Every row belongs to one group in each of 4 separate groupings. Each group adds its own fixed numbers to the row, and there is some noise. The rows also spread widely along 10 directions, which tell nothing about the answers.
Known rows, each followed by its group in each grouping:
|  104 | -102 |  202 |  -25 |   20 |  -87 |  -28 |    2 |   38 |   93 |  -25 |  183 | -242 | -209 | -431 |  175 |   65 |  -89 |  121 | -318 |  -99 | -139 |  139 | -165 |   72 |  126 |  -34 |   49 |  -38 | -193 | -147 |  184 | -160 |  123 |  -42 |   42 |   13 |  150 | -200 |  185 | -130 | | (1) z955 R muk
| -245 |   94 |   32 |    7 |   82 |  -71 |  -44 |  194 |   60 |  -16 |   48 | -330 |   57 |  246 |  211 |  228 |  206 |   51 |  168 |  -45 | -207 | -100 | -108 | -117 |  -57 | -215 | -104 | -135 |  152 |  -90 |   78 |  190 | -163 |   41 |  -73 |   -4 |  -14 |  112 |  160 | -152 | -144 | | (1) z200 F gizem
|  336 |  -24 | -128 |   69 | -115 |    2 |  137 |   15 |  -12 |  215 | -129 |  246 |   24 | -381 |  135 | -128 | -210 |   36 |  217 | -180 |  122 |  -56 |    8 |   64 |  -86 |   51 |  320 |  315 | -236 |  -70 | -176 |   87 | -178 |   65 |  197 | -224 | -168 | -201 |   52 |  -24 |  112 | | (2) z856 J gizem
|   -1 |  -78 |  -81 |  -49 | -141 | -292 |  171 |  156 |  -49 |  124 |   40 |  -25 |  240 |  -89 |  135 |   30 |  -61 |  -88 |  323 | -209 |   77 |   43 | -158 |  -26 |  -46 |  115 |  171 |   78 | -109 | -147 | -109 |   68 | -274 |  -31 |  122 |  -38 | -168 | -304 |  165 | -104 |   45 | | (2) z200 R kuduf
|  206 |  113 |  -98 | -277 |  172 |  193 |  -90 |   73 | -156 | -168 | -183 | -318 |  -31 |  115 |  280 |  -62 |   -9 | -357 |   13 |  -67 |  -32 | -120 |  -28 |  277 |   82 | -134 |  161 |   58 |  -87 |  147 |  105 |   22 | -141 | -203 |   83 |  -89 | -165 |  398 |  111 |  -90 |  207 | | (3) z856 F kuduf
|  285 |  -79 |   97 | -231 |  151 |  -19 | -119 |  155 | -112 |  -25 | -191 |  124 | -215 |   73 | -241 |  118 |   11 | -192 |  157 | -357 |   17 |  -46 |   24 |  150 |   82 |  272 |  -80 |  -23 | -100 |  -79 | -123 |   72 | -298 |  -15 |  -39 |  -60 | -109 |  155 |   -5 |   30 |  -59 | | (0) z955 J Tiba
|  195 |   14 |  110 | -275 |  166 | -166 |   91 |   69 | -154 |  -62 |  167 |  -96 |  -59 |  -92 | -318 |   91 |   19 | -421 |   79 | -373 |  -24 |  -56 |   44 |   27 |  272 |  285 |   77 |   -7 |  -85 |  -70 |   29 |   46 | -156 | -137 |  -22 |   23 |  -34 |  245 | -162 |   97 |  168 | | (0) z856 R muk
|  103 | -116 |   19 |  148 |  -61 |   24 |   23 | -193 |  307 |  151 |   34 |   18 |   47 | -257 | -150 |  -50 |    3 |  -79 |  -81 |  105 |  -81 | -151 |   19 | -368 |  -62 |  -78 |   97 |  235 |    2 | -177 | -115 |  151 |   -2 |  179 |   45 | -130 |  -64 |  -71 | -192 |   18 |    1 | | (3) z856 F Tiba
|  509 |   49 |  142 | -460 |  281 |  -72 |  -68 |  204 | -111 |   56 |  -81 | -288 | -111 |  320 |  235 |   11 | -317 | -235 |  356 | -287 |  -48 |    8 |  289 |  225 |   86 |   46 |  -40 |   11 | -400 |   -3 |  152 |   59 | -442 |  -86 |    5 |   37 |  -79 |  181 |  -64 |  127 |  116 | | (0) z856 F gizem
|  232 | -132 |  127 |  -93 |   87 |   33 | -103 | -181 |  302 |   82 |  -57 | -263 |  -28 |   96 |  -41 | -128 |  -32 | -120 |  -47 |  100 | -330 | -140 |  290 | -278 | -102 | -201 |  -24 |   56 |  -20 | -127 |   81 |  188 | -202 |  162 |   34 |   89 |  136 |  -10 | -343 |  235 | -173 | | (3) z200 R gizem
|   98 |  -26 | -179 | -146 |  -14 |    2 |    6 |   36 |  127 |    4 | -203 |  160 |   77 |  -29 | -106 | -109 |  -10 |  -93 |  -87 |   -6 |   -9 |  110 | -330 | -120 |  -54 |  407 |   -7 |   87 |   22 |  -19 | -101 |  116 | -176 |  -84 |  160 | -181 | -249 |  -68 |  136 |  -35 |   20 | | (3) z200 J Tiba
|   45 |    9 |  -37 | -141 |   -2 |  141 |  127 |  249 |  -47 |  140 | -272 | -106 | -148 |   70 |   74 | -195 | -173 |  -53 |  227 |  -95 | -258 | -121 |  -70 |  105 | -102 |   79 |  -81 | -222 |    5 |  123 |  124 |  126 | -385 | -139 |  392 |  -20 |  -27 |   12 |   66 |  134 |  -90 | | (1) z856 F gizem
|  117 |   94 | -212 | -250 |   45 |   18 |  104 |  108 |  -40 |   57 | -145 |  -94 |   28 |   24 |  -19 | -188 |  -69 | -200 |  226 |   10 | -198 |  -47 |  -47 |  -49 |  -18 |  -14 |  189 |   77 | -159 |  106 | -148 |  175 | -301 |  -41 |  234 |   47 | -147 |  211 |  -30 |  -29 |  186 | | (3) z955 R gizem
|  379 | -120 |   12 | -102 |   -7 |  172 |   86 |  -38 |   62 |  157 | -301 |  116 | -163 | -146 |   16 | -347 | -368 | -108 |   44 |  -55 | -201 | -107 |  158 |   -8 | -154 |   94 |   91 |   65 | -145 |   54 |  101 |  114 | -286 |  -31 |  351 |  -65 |   39 |  -75 | -206 |  370 |  -95 | | (2) z955 R kuduf
|  417 |   62 |   23 |  -56 |  165 |  -11 |  -82 |  -70 |   91 |  -36 | -105 |  335 |  -41 | -180 | -138 |   67 | -135 |  -17 | -173 | -236 |  181 |   37 |  -15 |  -43 |   40 |  300 |  105 |  306 | -146 |  -98 |  -84 |  138 |  -47 |   68 |  -86 | -294 | -174 |   79 |  -41 |   88 |   63 | | (0) z955 J gizem
|  184 |    1 |    2 | -177 |   57 | -161 |  -94 |  158 | -130 |   50 |  102 |  -34 |  -57 |  -96 | -107 |  211 |   36 | -196 |  374 | -301 |  102 |  -94 |  110 |   39 |  185 |  -10 |  149 |  231 | -253 | -131 | -245 |  145 | -186 |   61 | -163 |  -13 | -161 |  246 |  -13 | -202 |  179 | | (3) z856 J Tiba
|  254 |   -6 |  165 | -125 |  100 | -201 |  -34 |   41 |   25 |   34 |  245 | -189 |   45 |  -15 |  192 |   98 | -210 | -201 |  254 | -225 |   41 | -127 |  392 |   58 |  102 | -195 |  214 |  165 | -296 | -137 |   32 |  111 | -177 |   66 |    6 |   18 |   33 |   63 | -189 |   55 |  128 | | (3) z955 R Tiba
|  266 |  -50 |   -3 | -239 |  -20 |  -17 |   77 |  -42 |   74 |   43 |    5 | -127 |  119 |    7 |  204 | -146 | -171 | -359 |  219 |   -4 |  -40 |  -30 |   62 |    8 |   18 |   96 |   86 |  162 | -238 |   22 |   46 |   48 | -236 |  -87 |  327 |  -38 | -160 | -134 |  -17 |  121 |  238 | | (1) z955 F Tiba
|  163 | -121 | -120 | -146 | -133 | -103 |  202 |   34 |   48 |  109 | -156 |  292 |   65 | -334 | -376 | -239 | -142 | -166 |  -33 | -178 |   50 |   68 | -216 |  -75 |   28 |  501 |  107 |   47 |  -96 |  -61 | -167 |   90 | -256 |  -83 |  350 |  -85 | -205 | -205 |  -60 |  148 |   73 | | (3) z200 R gizem
|  260 |  -22 |  -78 | -367 |  126 |  -11 |  -11 |  -64 |   21 |  -70 |   13 | -222 |   54 |    0 |  -60 |  -58 |   10 | -512 |   33 |  -50 |  -35 |  -35 |  -27 |  -29 |  165 |  132 |  101 |  201 | -193 |   12 |  -45 |    6 | -164 | -125 |   95 |    2 | -235 |  220 |  -62 |  -29 |  311 | | (3) z856 F Tiba
|  -25 |  107 | -156 |  -55 |   60 | -117 |  153 |  188 |   62 |  103 | -129 |  208 |   63 |  -12 |   38 |   -1 | -251 |  134 |   57 | -166 |  -18 |  119 | -271 | -227 | -109 |  369 |   21 |   90 |  -26 |  -27 |  -23 |  179 | -252 |  -82 |  101 | -162 | -205 |  -30 |  177 |   43 |  -38 | | (2) z856 R Tiba
|  189 |   10 |  174 | -142 |  181 | -200 |   35 |   68 |  275 |   89 |  287 |   37 |  -10 |  -83 | -111 |    9 | -390 | -113 |  -54 | -147 |   74 |   69 |  174 | -288 |  142 |  272 |  -28 |  184 | -250 | -140 |  163 |  232 | -101 |   31 |   21 |  -85 |  -15 |   89 | -274 |  290 |   99 | | (3) z955 F Tiba
|  -80 |  -94 |  101 |  -69 |   10 | -121 |   98 |  235 |    1 |  174 |  119 | -330 |    6 |  202 |  -21 |   53 |   68 | -159 |  375 |  -92 | -282 | -195 |   76 |  -86 |   13 | -132 |  -76 | -239 |   30 |  -97 |   43 |  127 | -354 |   62 |  103 |   96 |  104 |   -4 |  -80 |  -35 | -123 | | (0) z955 F Tiba
|  -68 |  108 | -197 |  -49 |  103 |   -9 |  119 |   92 |  158 |   49 | -115 |  -42 |  186 |   64 |  245 |  -34 |  -90 |   60 | -132 |   -3 |  -33 |   66 | -367 | -138 | -128 |  236 |   -9 |   37 |   71 |  -21 |  104 |   78 | -167 | -104 |  127 | -218 | -230 |  -73 |  262 |  -20 |  -11 | | (2) z856 F gizem
|  111 |   71 |    4 |   40 |   71 |  166 |   67 |  -81 |  109 |  -32 |  -74 |   94 | -119 | -167 |  -53 | -176 | -141 | -101 |  -80 |   18 | -208 | -143 |   52 | -174 |  -32 |   21 |  123 |  137 |   51 |   90 |   81 |  196 |  -54 |  -12 |  277 | -114 |   15 |  154 | -136 |  221 |   37 | | (1) z955 R Tiba
|  236 |   81 |   94 | -140 |  235 | -102 | -216 |  -86 |  185 | -210 |   20 |   18 |  142 |   97 |  223 |  233 |  -94 | -106 | -220 | -199 |  213 |   37 |   55 |  -20 |   48 |  114 |   68 |  275 | -139 | -146 |   14 |   51 |  -57 |    0 | -171 | -157 | -188 |   95 |   47 |   15 |   70 | | (3) z955 R Tiba
|  186 |  238 |  -16 |   -9 |  258 |   64 | -109 |  178 |   49 |  131 | -181 |  -20 | -132 |  139 |  354 |  122 | -246 |  349 |  200 | -109 | -146 |   -7 |  179 | -190 | -212 | -209 |   79 |  230 | -148 |  -33 |   -5 |  290 | -222 |  139 | -172 | -107 |  -25 |  315 |   64 |   37 | -150 | | (2) z856 R muk

New rows, each followed by its group in each grouping:
|  257 |  162 |  -85 |  -32 |  109 |  123 |  -61 |   27 |   49 |  -50 | -352 |  403 |  -48 | -168 |   81 |   60 | -148 |  118 | -142 | -182 |  200 |   75 | -213 |    7 |  -79 |  287 |   35 |  264 | -131 |   10 | -146 |  120 | -108 |  -23 |   71 | -290 | -356 |  133 |  219 |   -8 |   84 | | (1) z955 F gizem
|  100 | -162 |   10 |  -34 | -168 | -260 |  197 |  137 |   20 |  195 |  127 |  104 |   90 | -348 | -237 |  -51 | -127 | -154 |  173 | -251 |  153 |   10 |  -79 |  -12 |  128 |  275 |  117 |   33 | -170 | -157 | -150 |   75 | -221 |   19 |  235 |  -80 | -130 | -243 |  -85 |   19 |   98 | | (3) z200 F gizem
|  559 |   26 |  -14 | -161 |   65 | -126 |   48 | -152 |    6 |   -9 |  -18 |  321 |   98 | -273 |  -33 |  -81 | -307 | -230 |   16 | -230 |  263 |   95 |   56 |  -30 |   93 |  351 |  271 |  411 | -351 |  -70 | -137 |   51 | -134 |  -22 |  141 | -214 | -266 | -103 |  -98 |  120 |  322 | | (0) z955 R Tiba
|   61 |  -94 | -131 |    4 |  -74 |  197 |  -89 | -110 |  162 |   40 | -370 |  -17 |   35 |   10 |    4 |  -53 |  220 |  -90 |  -36 |  168 | -167 | -164 | -184 | -121 | -168 | -119 |   35 |   90 |   78 |  -49 | -270 |   62 | -200 |  122 |  123 |  -96 | -247 |   16 |   90 | -165 |  -57 | | (3) z955 F Tiba
| -182 |   74 |   -6 | -112 |   94 | -175 |   50 |  328 |   32 |   42 |   73 | -186 |   36 |  252 |  111 |  159 |  -16 |   11 |  247 | -235 |  -93 |  -21 | -137 |   -1 |    5 |  160 | -129 | -168 |   69 |  -54 |  145 |  184 | -261 |  -94 |    4 |  -38 |  -51 |    8 |  198 |  -10 | -113 | | (1) z856 J gizem
|   27 |  -23 |   46 | -185 |  167 |   -1 |  -18 |    5 |  109 | -115 |   83 |  -68 |  -38 |  -28 | -250 |   62 |   42 | -333 | -216 | -102 |  -40 |  -42 | -101 | -110 |  161 |  252 |  -38 |    7 |   38 |  -48 |   68 |   78 |  -65 |  -83 |   22 |  -79 | -120 |  253 |  -93 |   78 |   70 | | (3) z955 F Tiba
|  262 |   22 |   44 |  -48 |   18 | -182 |  -85 |  257 | -249 |   52 |  -28 |   90 |   44 |   38 |  218 |  298 |   -2 |   -9 |  483 | -437 |  268 |  -62 |   87 |  341 |   67 |  -26 |  173 |  126 | -257 | -144 | -251 |   14 | -304 |   65 |  -97 | -126 | -195 |  -44 |  228 | -318 |   66 | | (0) z955 J Tiba
|  451 |    7 |  143 | -115 |  238 |  288 | -101 |   -1 | -150 |  -44 | -157 |  -25 | -411 | -226 |  -15 |   21 | -156 | -230 |   37 | -260 |  -67 | -256 |  337 |  176 |  118 | -137 |  172 |  171 | -198 |   49 |   50 |   60 |  -92 |    4 |   22 |  -96 |   49 |  530 | -218 |  125 |  117 | | (2) z856 F Tiba
|   -8 |    7 |   91 |   13 |    0 | -211 |   48 |  268 |  -67 |   93 |  180 | -119 |   65 |  -79 |  164 |  193 |  -70 |  -50 |  246 | -322 |  166 | -128 |   91 |  212 |  109 |  -90 |  147 |  -29 | -163 | -151 |  -33 |   77 | -247 |   27 |   40 |  -59 |  -56 |  -24 |   64 | -142 |   16 | | (3) z955 F gizem
|   69 |  167 | -221 | -344 |  155 |  -89 |   74 |  190 | -199 |    7 |    1 | -231 |   53 |  152 |  219 |   10 |  -45 | -232 |  424 |  -89 | -161 |  -10 |   -9 |  -20 |   44 |  -85 |  205 |  149 | -206 |  102 |  -76 |  182 | -303 |  -77 |   88 |   72 | -189 |  319 |  100 | -130 |  308 | | (2) z955 R Tiba
|  107 | -148 |  201 |  -40 |   50 |   68 |  -11 | -150 |   90 |  -45 |   31 | -206 | -124 |  -37 |  -70 |  -44 |   64 | -306 |  -60 | -114 | -248 | -284 |  225 |   25 |   28 | -133 |   42 |  -91 |   91 |  -51 |  162 |   58 | -117 |   -8 |  188 |   41 |  145 |   21 | -215 |  242 |  -98 | | (1) z955 R gizem
|  215 | -155 |  -43 |  -24 | -175 |   28 |   30 |  -61 |  -58 |  179 | -217 | -161 |  136 |  -19 |  116 |  -45 |  214 | -222 |  332 |   39 | -156 | -187 |  -34 |   73 |  -93 | -196 |  148 |   30 |  -85 | -105 | -277 |  -29 | -313 |  111 |  190 |  -28 | -168 | -222 |   81 | -220 |   32 | | (0) z955 F muk
|  143 |   94 |  113 |  169 |  120 |   54 |  -91 |   35 |  194 |   56 | -116 |   -9 |   89 |  110 |  389 |   82 | -152 |  208 | -151 |  -56 |   25 |  -74 |   26 |  -40 | -191 |  -62 |    5 |   36 |   38 |  -89 |  157 |   84 |  -99 |   77 |    6 | -289 |   -3 |  -74 |  130 |   13 | -204 | | (0) z955 F muk
|  -99 | -129 |   10 | -125 | -178 | -112 |  265 |  247 | -128 |  153 |   90 | -255 |   22 |  -93 |   -8 | -144 |  -16 | -301 |  377 | -152 | -172 | -140 |  -65 |  173 |   81 |   89 |   52 | -279 |  -12 |   20 |   91 |   36 | -360 | -144 |  463 |   79 |   30 | -224 |   20 |   33 |   54 | | (1) z200 F gizem
|  -65 |  -56 |   14 |   79 |  -20 |  -29 |   62 |   28 |  166 |  135 |   -3 | -299 |  117 |  156 |   91 |  -36 |  148 |   -2 |  114 |  100 | -277 | -137 |  -71 | -212 | -138 | -193 |  -34 | -129 |  157 | -105 |   56 |  136 | -214 |  116 |   87 |  -35 |   45 | -155 |   -7 |  -73 | -161 | | (0) z200 F gizem
|   80 |  -64 |   12 |    4 |  131 |  134 | -142 | -190 |  281 | -167 | -237 |   32 |   99 |   63 |  147 |  129 |  136 |  -89 | -466 |  -16 |   47 |  -27 | -275 |  -84 | -141 |  217 | -105 |   93 |  197 | -150 |   78 |  -73 |  -27 |  -38 |  -11 | -255 | -232 |  -79 |  170 |   14 | -146 | | (2) z955 F Tiba
|   -6 | -116 |  -34 |   97 |  -97 |  177 |  -86 |   25 |  -65 |  -52 | -158 | -126 |  -57 |  -86 |   46 |  -20 |  266 | -155 |    1 |  -82 | -128 | -284 |  -78 |  231 |  -37 | -162 |  115 | -120 |  216 |  -51 |  -73 |    2 | -112 |  -12 |  122 | -122 |   11 |   23 |   65 | -208 | -121 | | (3) z200 J Tiba
|   -4 |   20 | -172 |  144 |  -83 |    4 |   97 |  -15 |   94 |  138 | -245 |  244 |   74 | -247 | -113 |  -66 |   37 |  127 |  -52 |  -50 |  -22 |  -75 | -242 | -189 | -130 |   81 |  160 |  127 |   51 |  -98 | -275 |  154 | -152 |   83 |  150 | -163 | -209 |  -84 |   97 |  -93 |  -62 | | (3) z856 R gizem
|   92 |   61 | -152 | -187 |  -13 |  -23 |  217 |  309 | -116 |  155 | -267 |  -11 |  -38 |  101 |  -17 | -251 | -203 |    4 |  283 | -131 | -278 |   28 | -172 |   51 | -104 |  217 |   21 | -216 |    7 |  125 |   11 |  181 | -463 | -118 |  384 |  -23 |  -17 |  -40 |   94 |   63 |  -55 | | (0) z200 R gizem
| -171 |   87 | -127 |  107 | -148 |   -7 |  239 |  183 |  -56 |  121 |  -50 |  -26 |  113 | -104 |  235 | -150 |  -73 |    1 |  195 |  -58 | -159 | -152 | -156 |   69 | -113 |   -9 |  187 | -138 |  117 |   89 |   43 |  143 | -211 | -136 |  447 | -104 |   -8 | -157 |  208 |  -38 |  -21 | | (1) z955 R muk
|  149 | -131 |   37 |  141 | -198 | -118 |  167 |  167 |   -9 |  184 | -151 |  417 |  -37 | -430 | -196 |  -95 | -267 |  124 |   26 | -410 |  217 |  -31 |  -88 |  149 |  -20 |  393 |  130 |  -62 |  -86 | -136 | -151 |   47 | -268 |  -28 |  312 | -171 |  -66 | -344 |    8 |  105 | -138 | | (3) z200 R gizem
|  211 |   19 |  115 | -199 |  104 | -279 |   58 |  292 |  -20 |   31 |   32 |   19 |  171 |  114 |  219 |   82 | -347 |  -32 |  134 | -378 |  299 |  181 | -123 |  139 |   51 |  441 |  -83 |  -30 | -204 | -115 |  154 |   43 | -304 | -165 |   47 | -196 | -178 | -235 |  193 |   43 |    2 | | (0) z200 F kuduf
|  124 |  -92 |   48 |  -25 |  -24 |  -64 |  101 |  -41 |  -18 |  -17 |  -52 |  181 |   33 | -247 | -329 |    0 |   76 | -238 | -141 | -282 |   13 |  -94 | -157 |   16 |   87 |  360 |   93 |  -20 |   82 | -117 |  -93 |  -16 | -124 |  -59 |  147 | -129 |  -97 | -100 |  -43 |   55 |   -6 | | (0) z955 R muk
|   11 | -144 |  -50 |  189 | -211 |  -75 |  184 | -121 |  317 |  199 |  158 |  -31 |  315 | -166 |  197 | -264 | -168 |  -96 |  -66 |  114 |  -31 | -112 |  -92 | -150 | -130 |   98 |  150 |   82 |   67 | -139 |  133 |   80 |  -77 |   -8 |  367 | -212 |   12 | -555 |  -12 |   64 |  -29 | | (3) z856 J Tiba
|  -13 |  -61 |   77 |  135 |   25 |  -53 |  -47 |  107 |  212 |   34 | -152 |  340 |    8 | -140 | -154 |  166 |  -51 |  159 | -218 | -212 |  196 |   13 | -231 | -115 |  -59 |  350 | -101 |   30 |   47 | -209 | -123 |   91 | -133 |   69 |  -19 | -242 | -194 | -100 |  112 |    6 | -188 | | (3) z955 F Tiba
|  303 | -178 |  -45 | -233 |   -2 |  281 | -112 |  -61 |  -22 |   -2 | -459 |  -75 | -220 |  -81 | -258 | -147 |  181 | -292 |   12 |  -10 | -244 | -164 |  -25 |  112 |  -19 |  -16 |   17 |  -26 |  -46 |   21 | -212 |    0 | -292 |   36 |  172 |   21 | -154 |  193 | -104 |   -4 |  -10 | | (3) z200 F gizem
|  204 |   91 |    2 |  110 |   33 | -147 |  -34 |   27 |  110 |  147 |  166 |  -67 |  160 |  -71 |  388 |   91 | -161 |  131 |  230 |  -93 |  133 |  -77 |  192 |  -20 |  -57 | -247 |  255 |  331 | -250 | -158 |  -50 |  215 |  -87 |  152 | -108 | -173 |  -54 |  -65 |   30 | -127 |   74 | | (3) z856 J gizem
|  146 |   10 |  -60 |  126 |   -4 |   23 |  -32 |  -29 |   49 |  115 | -216 |  147 |    3 | -117 |  169 |   90 |  -18 |  145 |  156 |  -95 |  -29 | -107 |   31 | -125 | -188 | -173 |  185 |  246 |  -83 | -113 | -233 |  131 | -195 |  199 |  -10 | -116 | -151 |  -14 |   81 | -119 |  -66 | | (2) z955 R Tiba
|   92 |   22 |  -26 |  111 |   55 |  101 |   40 | -145 |  158 |  -57 |  -84 |  109 |   14 | -225 |   57 | -103 |  -81 |  -16 | -369 |  -55 |  -89 |  -41 | -153 | -145 | -103 |  181 |  132 |   94 |  178 |  -40 |  151 |   90 |   48 |  -64 |  144 | -246 |  -16 |  -26 |   12 |  159 |  -93 | | (2) z200 R muk
|   86 |   15 | -129 |   18 |   58 |   98 |  -93 |  -59 |  -10 |   46 | -276 | -118 |  -17 |   48 |  162 |  138 |  240 |   23 |  199 |   27 | -217 | -193 |   21 |  -72 | -180 | -388 |  172 |  156 |  -15 |  -90 | -275 |  125 | -210 |  206 |  -97 |    0 | -156 |  183 |   65 | -185 |  -65 | | (2) z955 R gizem
|   -4 |   26 |   44 |  -46 |  129 | -193 |   46 |  204 |  108 |  164 |  232 |  -78 |  -35 |   67 |   62 |  131 | -156 |   22 |  277 | -135 | -123 |  -22 |  121 | -213 |    2 |   -9 |   15 |   80 |  -96 | -134 |   90 |  283 | -177 |   84 |  -62 |  -29 |   32 |   89 |  -48 |   64 |  -31 | | (2) z955 J Tiba
|  166 | -119 |   77 |   82 | -147 |  -87 |   20 |  -23 |  233 |  277 | -123 |  -24 |  178 |   -7 |  279 |   18 | -113 |  127 |  267 |  -10 |  -42 |  -70 |   46 | -158 | -218 |  -41 |  -30 |  125 | -111 | -209 |  -83 |   91 | -309 |  142 |  134 |  -92 | -133 | -430 |  123 |    6 | -167 | | (1) z856 F muk
|   50 |   91 | -174 |    9 |  -18 |  -97 |  114 |  -35 |   -3 |  -49 |   85 |   -2 |  313 | -190 |  374 |  100 |   23 | -168 |  -59 | -139 |  281 |    5 | -249 |  133 |   23 |   89 |  309 |  259 | -107 |  -89 |  -56 |  -47 |  -19 |  -98 |  117 | -263 | -320 | -135 |  282 | -210 |  272 | | (2) z955 F gizem
|  176 |   89 |  -28 | -294 |  172 |   12 |  -17 |  223 |  -28 |  -65 | -136 | -140 |   39 |  264 |  312 |  -61 | -252 | -131 |   97 | -166 |  -32 |    6 |   15 |  201 |  -21 |  111 |   49 |  -70 | -134 |   78 |  115 |   56 | -344 | -167 |  217 |  -22 | -114 |   94 |  112 |   55 |   34 | | (3) z955 R Tiba
